The same things were measured in two ways. Each way mixes the same 4 hidden numbers, adds some noise and spreads widely along 2 directions of its own, which tell nothing about the thing.
In the rows, 128 means zero.
Some things both ways: the first way, then the second way.
[156 139 162 131 110 145 103 136 182 123 111  96 141 132 207 127]
[104 133  57  33  64 173  95 152]

[156 137 164 113 137 115  97 130 159 123 146 104 133 110 153 110]
[119 103  95  90  66 196 134 153]

[122 141 138 114 156  95 103 104 152 135 175 122 155  95  93 100]
[137 127 115 136 117 213 156 128]

[105 137 112 118 155 103 117 101 122 137 175 148 143 103  64 119]
[134 115 136 167 137 191 148 104]

[154 122 141 118 126 146 119 149 124 150 134 131 125 111 145 130]
[ 95 111 110  89  89 171  85 140]

[136 158 127 122 123 140 144 160 152 149  96 117  98 129 165 127]
[ 94 140  42  58 125 143 105 111]

[128 160 121 119 139 106 128 139 153 143 148 119 133  97 118 121]
[119 134  90 122 123 203 148 108]

[123 173 127 112 157 111 146 137 151 126 106 120  74 128 122 102]
[121 106  33 110 137 129 158  93]

[181 130 140 126 107 143 117 158 143 112 165 123 180 109 175 184]
[ 98 150 133  79  82 222  84 162]

[144 150 118 122 121 128 142 159 142 138 135 130 130 109 144 151]
[101 138  97 102 142 178 113 127]

[145 117 122 111 143 128 127 141  85 147 176 157 143  97  83 150]
[104 114 165 147 129 188 107 138]

[134 124 134 117 137 139 124 136 115 154 128 142 122 118 125 124]
[108 113 103 100  97 149  92 117]

[155 109 174 126 123 149  93 115 141 123 136 117 152 135 162 127]
[ 91  77 147 102  84 172  99 193]

[114 118 134 128 134 126 101  95 138 142 156 138 174 116 104 122]
[125 108 130 125  59 199 104 103]

[161 139 160 127 111 129  93 135 188 133 132  91 162 108 200 118]
[101 140  80  47  68 213 111 163]

Other things, the second way, with their names:
J_689: [113 148 137 116  81 232  80  86]
J_548: [123 128 122  73  30 230  89 148]
J_745: [ 93 140 133  94 118 203  98 152]
J_572: [113 121  33 104 125 158 123  55]
J_687: [106  95 141 116  96 148  82 143]
J_98: [136 114 118  92  55 193 128 168]
J_905: [138  85 112 155 115 186 183 133]
J_216: [115 141 133 157 178 182 127  93]
J_914: [139 117  57  97  60 210 149 110]
J_451: [ 84 140  73 108 189 136  92  76]
J_66: [108 130  91 137 150 156 107  58]
J_445: [103 174  77  51  70 213  71 102]
J_142: [ 94 107  48  63  96 146 111 127]
J_809: [150 143 115 167 116 226 157  72]
J_927: [125 118 101 133 109 216 141 101]
J_690: [100 148 132 115 109 215  80  95]
J_575: [122  91 114 149 113 187 153 110]
J_967: [ 94  82  86 149 186 102 124  74]
J_145: [110 104 123 129 115 195 130 128]
J_182: [ 99  85 145 132 130 133 113 149]
J_822: [ 99  92 144 138 124 121  86 126]
J_945: [ 83  82  96 114 144 139 118 128]
J_948: [102 129  92  91 116 145  78 107]
J_529: [ 72 116  73 109 179  96  81  94]
J_665: [113 102 114  90  88 164 127 180]
J_632: [ 76  74  78  89 139 119 116 164]
J_323: [ 79 128  82  81 132 146  81 117]
J_736: [114  66 132 181 141 154 146  98]
J_510: [102 112 123 142 133 199 108  89]
J_51: [124 148 126  97  87 215 110 136]
J_195: [111  65 139 173 149 146 164 142]
J_915: [106 139  97  75  77 200  87 122]
J_56: [ 82  60 181 124  95 151  91 202]
J_775: [107  92 121 114 106 140 131 176]
J_884: [132 141  93 124 105 209 135  98]
J_815: [109  74 123 162 160 104 127 116]
J_85: [117  84 161 165 131 177 139 140]
J_857: [108 103 140 120 100 153  90 145]
J_326: [103  58 107 144 124 118 126 115]
J_493: [146 107  73 107  43 226 152 103]
J_734: [ 85  30 157 113  91 104 109 222]
J_979: [ 63  67 166 125 122 105  42 143]
J_920: [ 91 134  83  94 145 126  82 109]
J_416: [ 89  82  65  66  89 143 103 156]
J_217: [ 99 109 162 100  75 193  76 174]
J_746: [104  90  49  99 122 135 123 107]
J_847: [ 79  79  99  89 136 101 109 184]
J_986: [123  75 147 178 118 178 132  97]
J_317: [151 132 103 159 122 190 153  82]
J_144: [ 87  98  88  59  80 175  94 173]
J_29: [141 108 125 106  41 212 125 143]
J_831: [ 88  82 100  70  91 109  93 186]
J_231: [ 84 125  72  59 113 127  89 147]
J_168: [ 76  96  92 133 208 109 117 100]
J_167: [117 103 133 150 133 175 133 129]
J_580: [123 154 133 123  88 221  87  76]
J_255: [135  54  79 153 118 169 195 131]
J_490: [129 104 142 164 104 186 114  87]
J_137: [ 73  33 198 152 116 105  76 193]
J_465: [123 116 136 113  52 215 106 124]
J_779: [113  77 107 120  88 170 135 144]
J_540: [ 90  54 142 134 143  98 124 187]
J_623: [101  93  66 104 154  98 133 140]
J_81: [ 82  98  96 122 155 113  76  81]
J_95: [121 104 104  95  64 206 120 139]
J_563: [ 91  60  49 113 158  93 147 115]
J_57: [102 142 112 123 129 224  98  76]
J_848: [114  84  83 106  90 147 129 133]

Some of these things the first way, each followed by its name:
[140  94 180 109 142 152  90 112 122 162 100 118  90 136 144  72]
J_831
[125 108 168 125 135 159 102 101 137 145  85 120 107 154 160  90]
J_847
[119 161  87 124 131 120 161 152 116 134 160 159 145 113  89 174]
J_216
[172 114 157 118 122 128  88 132 148 125 170 114 177 102 160 138]
J_548
[110  83 128 125 116 182 126 117  81 184  99 169 127 141 111 128]
J_979
[123 132 152 120 149 122 101 114 148 149 127 115 123 115 126  87]
J_779
[127 136 112 126 117 154 153 153 116 145 109 146 122 137 138 156]
J_920
[129 148 139 121 130 137 123 145 166 157  83 109  94 128 175  99]
J_142
[105 159  97 140 109 133 142 133 163 145 128 141 170 117 131 156]
J_510
[145 168 151 127 135 107 112 120 184  89 143 101 149 127 156 135]
J_914
[153 104 152 117 139 144 118 121  95 117 157 147 139 135 106 151]
J_857
[133 147 149 127 121 150 132 137 169 136  74 107  98 153 190 112]
J_632
[144 162 154 121 143  98 105 109 185  86 155 101 156 125 148 128]
J_493
[131 159 116 127 136 108 129 133 152 111 163 133 160 111 118 154]
J_884
[100 124 129 117 154 137 140  97  89 131 125 164 101 157  67 120]
J_815
[166 111 180 106 154 127  96 120 121 113 151 119 120 122 135 111]
J_665
[ 93 159  92 130 127 146 161 146 130 178  79 147  90 133 123 117]
J_168
[142 141 131 133 104 142 120 142 162 134 132 121 168 118 173 155]
J_915
[ 99 141 108 118 155 118 139 117 110 155 142 155 113 117  66 116]
J_736
[146  75 204 112 150 156  77  84 111 125 107 122 103 160 141  81]
J_734
[152 148 108 121 108 155 164 183 122 149 105 140 108 121 166 159]
J_323
[ 89 169  80 146 101 150 170 148 158 159  80 144 134 135 148 153]
J_451
[113 155 125 122 132 133 134 142 158 162  84 121  92 131 148  93]
J_746
[148 146 102 136 105 135 142 159 134 125 171 147 192 104 135 200]
J_689
[162 139 155 120 128 126 112 135 152 105 152 112 144 118 157 143]
J_95
[146  67 165 108 145 166 111 114  51 152 131 162 104 149  91 116]
J_137
[174 139 160 116 111 145 117 163 160 140 108  99 113 115 201 124]
J_144
[138 102 170 109 158 148 115 104  91 124 120 144  90 155 103 102]
J_540
[142 141 102 122 122 128 142 155 110 132 180 156 175  92  98 184]
J_580
[125 192  95 126 122 124 173 170 158 133  98 131 101 128 147 153]
J_572
[108 145 149 121 162  95  94  75 169 117 153 113 142 121  95  78]
J_905
[138 138 159 124 120 143 112 136 166 156  80 100 105 134 193  94]
J_416
[127 125 140 115 151 121 115 105 110 112 162 151 143 129  80 135]
J_85
[118  99 148 114 150 139 105 102  99 156 133 148 118 132  94 100]
J_182
